The rows are grouped in 4 different ways at once. Each group adds its own fixed numbers to the row, and there is some noise. The rows also spread widely along 11 directions, which tell nothing about the answers.
(in the rows, 128 means zero)
Known rows, each followed by its group in each grouping:
[121 168  88 147 148  74 162 127 104 118 133 118 160 125 156  69  85 163
  88 106  78 155 178 102 153 103 102]  sev Z104 Z753 Z541
[148 127  92 145 152 122 136 130 145  86  71 131 111 156 159  92 105 139
 101 147 169  93 159 110 114  85 131]  bemol Z106 Z882 Z844
[130 108 110 111  73 140 109 135 174 116 109 118 111  63 173 148 100 117
 125 121 109 128 202 150 179 115 100]  mek Z811 Z882 Z844
[117 114 117  90 114 146 172 124 125 136 114 116  96 174 136 121 153 159
 146 174 162 116  74 116  82 167 165]  bemol Z106 Z753 Z737
[105 114 117 121  82 105 103 142 124 134 134 143 136  98 141 126 137 126
 133 126 102 152 149 117 141 125 149]  mek Z811 Z756 Z737
[120 158  98 172 171 104 122 123 109 113 138 203 133  97 124 124 153 146
 111 108  97 101 149 108 120 112 167]  lup Z104 Z756 Z541
[112 166 110 112 132 136 148 101 121 136 129 127 104 132  62 179  85 191
 129  95 114  94  94 151 135 148 162]  sev Z106 Z753 Z737
[193 155 137 121 177 126 132 171 136 104 129 207 110  45 200 164  86 134
 141 120 156  85 209 121 173  70  99]  lup Z106 Z756 Z541
[125 148  84  81  85 128 153  74 151 113 108 151  83 150 162  93 134 140
 142 112 135 129 160 120  79 148 120]  sev Z104 Z882 Z541
[137 108 116 112 116 156 149 104 141  97  87 141 103 160 183  91 165 151
 135 180 177 109 127 112  71 131 160]  bemol Z106 Z753 Z541
[128 136 114 125 123 149 131 102 139 135 108 151 121 128 142 114 115 128
 115 144 124 109 161 132 116 121 143]  sev Z106 Z756 Z844
[102 114 135 110  59 152  92 124 162 122 130 103 135  76 123 147 122 108
 116 100  87 140 183 177 173 150 116]  sev Z811 Z882 Z737
[137 133 127 175 162 128 112 115 171 138  75 146 129  40 113 143 119 112
  73 130  85  48 143 145 156 105 136]  bemol Z106 Z753 Z541
[113 183  84 115 126 153 159 107 118 155 175 155 129 143 103 167 117 166
 124  82  69 125 112 138 136 182 161]  sev Z106 Z756 Z844
[149  78 137 165 185 129 152 182 141 127  80 169  95  71 187 143 156 119
 129 198 143  79 122  99 119  92 166]  bemol Z106 Z753 Z844
[153 175 100 119  79 197 118  99 160  87 137 126 166 176 160  88 149 133
 102  84 144 128 197 179 112 165  95]  bemol Z104 Z753 Z541
[109 158 127 124 154 154 136 132 107 123 164  71 183 190  70 116  67 157
  76 105 107 135 133 160 175 139 115]  sev Z106 Z882 Z844
[108  75 149 171 177 144 134 189 100 117 139  85 168 114 131 127 166 128
 102 177 106 131 101 123 171 128 175]  sev Z106 Z753 Z541
[144 143  47 121  76  99 144 124 147  79 111  96 148 174 180  57 134 127
 111  59 136 173 179 131 143 129  93]  sev Z104 Z882 Z541
[130 153  64 136 132 127 143 115 133  91 124 153 116 177 118 107 145 152
 118  77 124 106 127 119 108 152 153]  sev Z811 Z882 Z737
[114 132 162  86 134 102 140 150 114 160 145 110 137  78 119 145  55 132
 106 134 106 133 164 136 187 113  91]  lup Z106 Z882 Z737
[104 132 123 137  95 185  83 127 122  98 170 149 128  93 104 200 166 159
 145  97  95 110 140 163 166 163 183]  lup Z811 Z756 Z541
[103 204 125 109 129 155 119  89 107 119 175 165 143 148  67 143  78 168
 100  70  77 122 181 155 130 147 118]  sev Z104 Z882 Z737
[ 97  86 159 146 160  83 148 185  88 155 132 121 168 123 124 108 161 123
 107 158 125 153  78 105 137 121 172]  lup Z106 Z753 Z737
[ 84  83 137 171 165 163 122 137 117 124 119  84 145 144 110  87 148 126
  85 223 117  93 127 108 128 133 171]  bemol Z811 Z756 Z737
[174 164  80 150 118 152 107 152 145  62 104 213  93 120 152 205 165 178
 158  47 160  93 129 145 107 116 180]  bemol Z106 Z753 Z844
[143 127 121 128 159  93 151 192 139 191 131 136 139 102 161 118 109  93
 130 140 131 117  97 110 148 114 130]  bemol Z811 Z756 Z844
[176 153 101 116 164 126 167 144 181 152  99 134 149 139 128 103 113  78
  93  66 147  87 133 162 152 142  82]  sev Z106 Z882 Z737
[114  88 145 154 138 114 100 191 108  95 121  99 147 114 119 157 127 148
 144 120 150 138  99 137 172  87 166]  sev Z811 Z753 Z541

New rows. What belongs after each?
[115 129 103 103 101  80 141 130 152 154  92  95 133 130 127  97 104 110
  96 112 122 140 115 124 140 123 110]  bemol Z106 Z882 Z737
[131 125 100  98  99  89 174 147 154 186 104 121 102  84 184 102 131 104
 123 131 117 132 121 118 126 144 106]  bemol Z104 Z753 Z737
[127 125 172 102 145 127 141 154 100 157 158 150 157 116 173 111  98 119
 124 162 138 151 177 129 138 103 113]  lup Z106 Z756 Z844
[ 99 101 143 137  99 155 107 146 109 112 126 123 148 170 121 141 179 152
 126 147 137 147  86 143  98 141 202]  bemol Z106 Z753 Z844
[133 138  94 152 198 144 189 132 133 148 112 142 102 142 111 131 150 150
 103 153 119  55  64 110 110 164 172]  bemol Z106 Z753 Z737
[116  78 146 147 166 128 118 193 118 122 117  82 144 113 131 130 135 119
 107 177 128 122 100 116 168 104 149]  bemol Z106 Z882 Z541
[108 183  94  82  68 131 122 101 126 123 174 194  89  81 115 196 102 189
 147  69  60 136 167 128 138 173 138]  mek Z811 Z882 Z737
[124 187 107  63  56 132 126  65 123  89 142 186 124 180 147 101 130 160
 135  77 149 159 191 136  71 153 121]  lup Z106 Z882 Z737
[136 130 104 102 126 177 158 137 155 147 143 127 110 115 119 172 152 114
 128 100 104  92 111 158 152 197 140]  sev Z106 Z882 Z737
[145 134 117 148 179 104 135 174 140 169 115 158 155 112 144  90 140  81
 103 133 127  99 112 110 128 118 134]  bemol Z811 Z756 Z737
[117 123  86 175 161 145 144 158 125 125 150  97 166 121 112 121 143 128
  82 116  91  92 137 134 192 157 144]  lup Z811 Z756 Z737
[102  85 147 139 147  94 119 195 103 140 109  37 162 126 113 113  87 123
 104 174 136 141 110 111 191  86 134]  bemol Z106 Z756 Z737
[115 110 151 119 155 132 148 151 102 131 145 113 154 144 142  89 134 139
 116 170 153 133 131 127 122 116 134]  lup Z104 Z753 Z541
[171 152  93 104 125 126 180 145 134 106 125 154 122 113 218 105 120 149
 126 109 146 133 203 120 145 137  84]  lup Z106 Z753 Z737
[126 115 121  74  85  93 140 160 133 152 115  90 130 165 166  73 133 103
 140 122 181 175  95 123 119 124 114]  bemol Z104 Z882 Z541
[158 127 129 119  88 154 119 133 178 120 103 141 134  85 180 121 151  91
 125  98 134 123 189 176 146 133 100]  sev Z104 Z753 Z541
[122 131 158 104 103 157 105 109 134 122 109 117 143 166  81 125 119 122
 125 110 178 119 124 191 105 125 136]  sev Z104 Z753 Z737
[ 95 129  68 143  81 114 117 120 127  99 122 110 132 151 147  86 178 143
 112 102  89 157 131 111 114 147 156]  bemol Z104 Z882 Z541
[104 105 116 191 201 117 124 132 111 116 100 128 113  74 126 128 116 158
  84 209  71  69 135  73 144  86 184]  bemol Z106 Z756 Z541
[134 131 105 136 132 139 125 157 151 116 132  99 145 100 152 119 113 126
  95 116  98 112 165 133 180 139 106]  bemol Z811 Z882 Z541
[124 136 153  83 135 127 162 148 100 134 131 107 116 152 124 126  72 161
 147 151 178 133 129 140 125 105 119]  sev Z104 Z753 Z737
[155 128 103 103 127 126 151 160 156 139 125 118 126 105 136 152 135 109
 126  83 146 107 111 154 171 145 118]  lup Z106 Z882 Z541
[164 186  77 129  93 162 122 113 174 127 130 167 130  97 133 165 139 125
 107  44  96  93 168 159 158 175 118]  bemol Z106 Z756 Z737
[167 137 107 133 157 109 164 141 155 131  84 106 158 168 151  70  93 111
  97 104 175 108 136 148 135  97  97]  sev Z106 Z753 Z844
[ 77 150 120  90 134 110 165 107  94 166 168  99 135 186  97  86  81 161
 112 144 105 163 108 116 108 144 134]  sev Z104 Z882 Z844
[ 81 146 131 124 121 130 107  95 119 154 132 111 106  63  69 188  74 180
 108 152  57  97 121 126 158 126 166]  bemol Z106 Z756 Z541
[108 121 111 130 124  61 129 167 112 132 116  51 179 181  92  88 113 149
 120  90 172 155  48 142 155 103 151]  lup Z811 Z753 Z541
[114 153 158 131 149 133  98 106 130 128 129 159 147  88 114 127  88 131
  83 140  88 108 169 134 135 107 125]  bemol Z106 Z882 Z541
[177 182 112  73  70 154 113 103 183 117 125 180 119  98 169 116 106 102
 124  65 138 126 216 173 129 137  66]  mek Z104 Z882 Z541
[146 191 101 116 154  99 135  94 139 127 118 179 119 138  95 115  75 150
 122  81 155  79 143 134 114 110 125]  lup Z811 Z756 Z737
[148 185 109 101 144 174 130  98 133 109 154 236  88 130 131 165 152 164
 131 105 115  85 131 115  75 168 168]  bemol Z106 Z882 Z541
[117 122 152 130  94 103  72 158 130 125 126 140 179 112 120 131 170  87
 113  79 129 163 123 168 152 116 145]  lup Z106 Z882 Z541
[156 102 168 141 159  96  98 175 149 133  98 199 142  46 177 104 157  46
 112 131 146 113 168 135 134  67 114]  lup Z104 Z882 Z541
[156 136 124  93 119 123 171 173 133 142 153 101 167 168 175  85 136 124
 139 102 180 149 109 144 150 150  98]  lup Z811 Z753 Z541
[118  98  85 179 184 152 156 135 142 123 124 125 146 117 135  98 200 107
  71 143  60  93 128 106 148 170 166]  sev Z106 Z882 Z541
[123 117 103 146 137 117 150 145 136 112 109 109 131 115 170  92 120 150
  99 158 112 115 159 101 140 120 128]  bemol Z811 Z753 Z737
[ 93 108  91 189 138  88  98 115 121  81  91 166 127 120 121  95 167 133
  96 124  86 113 149  91 102 106 185]  sev Z811 Z882 Z737
[109 122 133  98  94  90 122 152 122 138 131  71 182 172 116  78 116 111
 107  96 134 197 124 144 158 128 113]  sev Z106 Z882 Z737
[120  90 159 117 148 101 155 126 122 149  94 142 134 118 177  64 159 107
 114 198 153 123 118 108  89 109 154]  lup Z106 Z753 Z541
[114  96 136 140 111 132  98 134 157 138  81 121 160 152 112  89 185  69
  88 130 141 124  99 151 102 132 157]  bemol Z106 Z882 Z737
[150 154 121 106 125 156 152 153 122  91 145 123 146 172 155 123 115 159
 124  98 151 140 163 143 141 142 110]  sev Z106 Z753 Z737
[147 108 106 145 194 131 160 136 145 119  98 148 109 136 141 103 152 112
 109 157 142  76 107 108 115 120 159]  sev Z106 Z882 Z541
[153 122 121 112 109 165 116 151 161 132 121 157 114  67 154 172 134 107
 133 126 115  99 166 145 166 134 123]  mek Z106 Z756 Z737
[167 118  82 147 139 126 138 137 150  86 105 179 136 150 222  44 196  97
 127 134 168 115 173  98  92 121 136]  lup Z811 Z756 Z541
[106 121 117 164 132  77  89  99 128 121  79 176 124 139  96  93 168 112
 124 125 140 121  91 116  65  75 203]  sev Z104 Z756 Z541
[107 114  74 146  83 130 111  98 148  90  84 103 115 176 110  97 157 134
 111  99 140 127 126 151 101 125 158]  sev Z104 Z882 Z844
[115 162  86 125 143  61 166 130 112 146 106 123 127 177 112  77 105 156
 113 109 146 131  79 102  88 112 144]  bemol Z104 Z753 Z737
[110 106 126 154 148 109 127 148 136 141 113  92 174 110  99  96 147  83
  64 122 105 113 119 150 171 133 135]  lup Z106 Z882 Z737
[144 101 156 130 154 147 146 184 122 126 125  82 159  94 154 133  94 121
 113 153 132 128 151 142 195 106 105]  sev Z106 Z753 Z541
[140 147 127 100 167  69 157 126 119 143 106 144 146 191 136  44 108 119
 111 126 172 148 105 102  81  93 125]  sev Z106 Z882 Z541
[106 183  72 116 119 101 152  55 117 112 133 212 110 159 144  70 137 167
  92 126  67 136 173  72  58 157 143]  mek Z106 Z882 Z737
[128 107 148  80  88 120 113 158 152 141 112  94 128  84 137 137  97  91
 128 111 163 132 168 175 178 106  84]  lup Z104 Z882 Z737
[143 148  81 135 174 114 151 138 133 113 118 184  96 129 130 121 160 133
 129  95 151  78 107 111 111 125 167]  lup Z104 Z882 Z541
[ 93 110 138 139 162 112 116  96 116 113  97 201  83  69 129 141 133 139
 116 186  87  95 162  91  95 102 178]  sev Z106 Z882 Z737
[161  83 135 124 140 117 146 199 150 126  99 117 113  47 207 145 126 119
 137 157 144 120 147 119 191  94 115]  mek Z106 Z753 Z541
[121 161 108 105  97 108 120 116 128 112 134 130 151 172 133  79 120 126
 115  81 131 171 156 143 114 123 110]  sev Z104 Z882 Z541
[120 151  77 131  72 102  96  99 169 126  97 171 102  77 118 155 126 129
 138  61  92 109 153 142 138 132 145]  sev Z811 Z756 Z737
[106 136  82 176 123 184 107  88 139  68 108 111 133 166  90 126 148 159
  85 105  91  94 160 155 132 146 167]  sev Z106 Z882 Z844
[105 130 152 115 160 139 138  92 105 102 133 141 128 139 150  69  89 152
  94 202 111 129 191  96  99 104 125]  sev Z106 Z882 Z541
[176 115 130 107 169 206 185 213 133 124 159  69 152 180 179 121 149 129
 131 147 185 115  98 145 171 174 114]  bemol Z106 Z753 Z541
[160 167  87 100  48 101 122 119 177 145 112 170 137  94 180 120 108 112
 126  46 116 151 173 165 135 132  90]  mek Z811 Z753 Z844
[ 99 140 110 129 116 136 113  51 146 107  98 133 129 186  77  83 112 143
  89 138 147  86 141 156  77 124 158]  lup Z811 Z882 Z844
[ 89 134  45 174 119 126 148 117 111  86 162 140 130 106 164 102 205 157
  90 108  30 135 169  85 145 186 158]  lup Z104 Z882 Z541
[101  94 140  98  81 149 103 150 124 100 125 103 121 117 135 152 125 141
 127 158 128 151 160 135 153 122 144]  mek Z106 Z882 Z737
[ 90 112 143 111 133 146 125 138  83 113 155 104 135 169 130 117 143 168
 119 175 129 156 108 101 111 142 171]  bemol Z106 Z882 Z541
[136 100 128 150 160 146 144 183 122 112 123  88 142 130 169 101 144 129
 111 170 148 123 126 119 147 113 131]  bemol Z104 Z753 Z541
[133 181 100 104 157 102 159 123 123 151 140 199 111 141 147 111 106 143
 114 115 112 119 128  96  84 136 140]  bemol Z106 Z882 Z844
[ 97 140  90 118  91  97 108  89 118  90  96 119 115 178 127  73 126 166
 111 131 140 144 144 111  77 103 149]  bemol Z104 Z882 Z541
[ 90 115 114 198 177 203 109 155 111 112 153  79 150 136  39 171 160 152
  81 144  88  61  97 152 177 167 192]  bemol Z104 Z756 Z737
[128 131  89 127 152 122 155 153 129 146 129 118 103 133 136 127 128 150
 141 142 131  96  83  99 136 141 163]  bemol Z811 Z756 Z541
[138  93 137  96 101  99 124 150 190 180  67  66 134  85 117 101  88  54
  96 128 160 107 129 175 176 103  69]  mek Z104 Z882 Z737
[125 112 113 142 133 134 137 119 162 136  82  71 127  87 105 136 113 126
  99 133 111  83 111 161 174 126 137]  sev Z106 Z753 Z541
[152 182  56  86 117  83 183  87 158 178 116 160 122 191 139  67 157 116
 134  69 142 134  69 114  74 168 137]  sev Z106 Z756 Z541
[112 147 114 148 143 159 116 116 130 141 149 165 129 129 111 140 132 146
 111 140  91  95 125 123 115 145 175]  bemol Z811 Z756 Z844
[ 99  90  90 162 135  65 111 140 129 110  71 135 111 146  97 108 163 116
 128 111 147 119  74 105 105 106 190]  sev Z811 Z882 Z737
[ 99 135 135 124 113 207 124 102 120 131 176 174 110  95 140 154 172 131
 129 161  64 118 183 131 116 184 154]  sev Z104 Z756 Z737
[145 125 137 108 150 118 127 164 136 127 118 179 102  60 156 159 115 123
 135 134 123 110 138 118 152 101 137]  mek Z106 Z882 Z541
[135 136 132 124 115 170 101 119 140  85 120 170 126 125 130 121 140 118
 111 123 138 108 196 150 110 127 130]  mek Z104 Z882 Z737
[123 134 106  91 101 158 148  99 154 149 131 146  97  95 152 146 121 130
 113 132 104 104 158 151 133 161 127]  lup Z106 Z882 Z844
[124 202 109  46 104 101 187 106 120 212 194 146 171 191 131  61 101 121
 122  83 124 164 117 131  99 198  86]  lup Z811 Z756 Z737
[135 130  67 136 125 111 145 132 148 133  98 173  67  49 148 182 156 134
 145 100  88  88 134 106 151 141 166]  sev Z106 Z756 Z737
[151 129 103 124 144 117 143 179 136 135 135 124 109  45 164 184 116 140
 142 108 109 106 143 120 207 121 130]  lup Z106 Z756 Z541
[150 158  75 117 137 126 162 116 136 124 137 179 135 203 156  66 183 121
 131  97 174 117 114 115  68 168 146]  lup Z811 Z756 Z737
[100 147 127 118  91 146 107 117 120 130 149 122 162 166 102 126 129 137
  96 109 100 151 124 149 120 152 151]  bemol Z106 Z882 Z844
[141 162  56 118 169 118 197 118 145 156 121 110 116 159 119 104 111 142
 106 108 120  85  99 114 143 162 125]  sev Z106 Z756 Z737
[118 132 115  75 109  93 183  93 143 170  91  63 120 167 149  54  77 148
 112 176 154 131 101 118  98 128 109]  bemol Z106 Z753 Z541
[111 173 116 114  86 153 104  60 145 140 130 172 115 113 111 135  98 138
 121 104  90 112 181 162 102 135 135]  sev Z104 Z756 Z844
[132 187  84 106  86 108 137 110 131 145 164 145 160 139 154  85 123 126
 116  63  89 173 164 133 136 152 102]  sev Z104 Z756 Z541
[145 158  94 153 182 115 175 122 123 113 118 188 126 118 148 110 140 153
  94 117 114  82 151 102 117 135 143]  lup Z106 Z753 Z737
[150 168 101 107 124 153 131 118 139  99 134 188 106 138 158 120 135 138
 121  99 137 105 180 121  93 147 116]  bemol Z104 Z882 Z737
[ 98 148  99 138 141 139 155  86  98 120 148 171 140 190 118  87 193 173
 104 147  90 127  89  98  57 178 204]  mek Z106 Z753 Z541
[129 133 134 132 140 121 113 152 115  97 125 117 169 161 122 106  97 134
 100 112 160 139 157 149 145  88 125]  lup Z106 Z882 Z844
[115 113 117 128 146  93 138 135 123 120  91 114 132 165 125  58 125 107
 103 141 162 133 130 116 106  99 133]  sev Z104 Z882 Z737
[172 150  93 131 115 141 128 123 156  80 112 207  89  63 203 167 149 151
 146  87 105 105 195 127 135 130 136]  sev Z106 Z753 Z541
[109  93 162 134 170 166 113 152 108 105 126  96 131 157  94 122 122 127
 120 170 166 105 114 146 132 102 154]  sev Z104 Z882 Z541
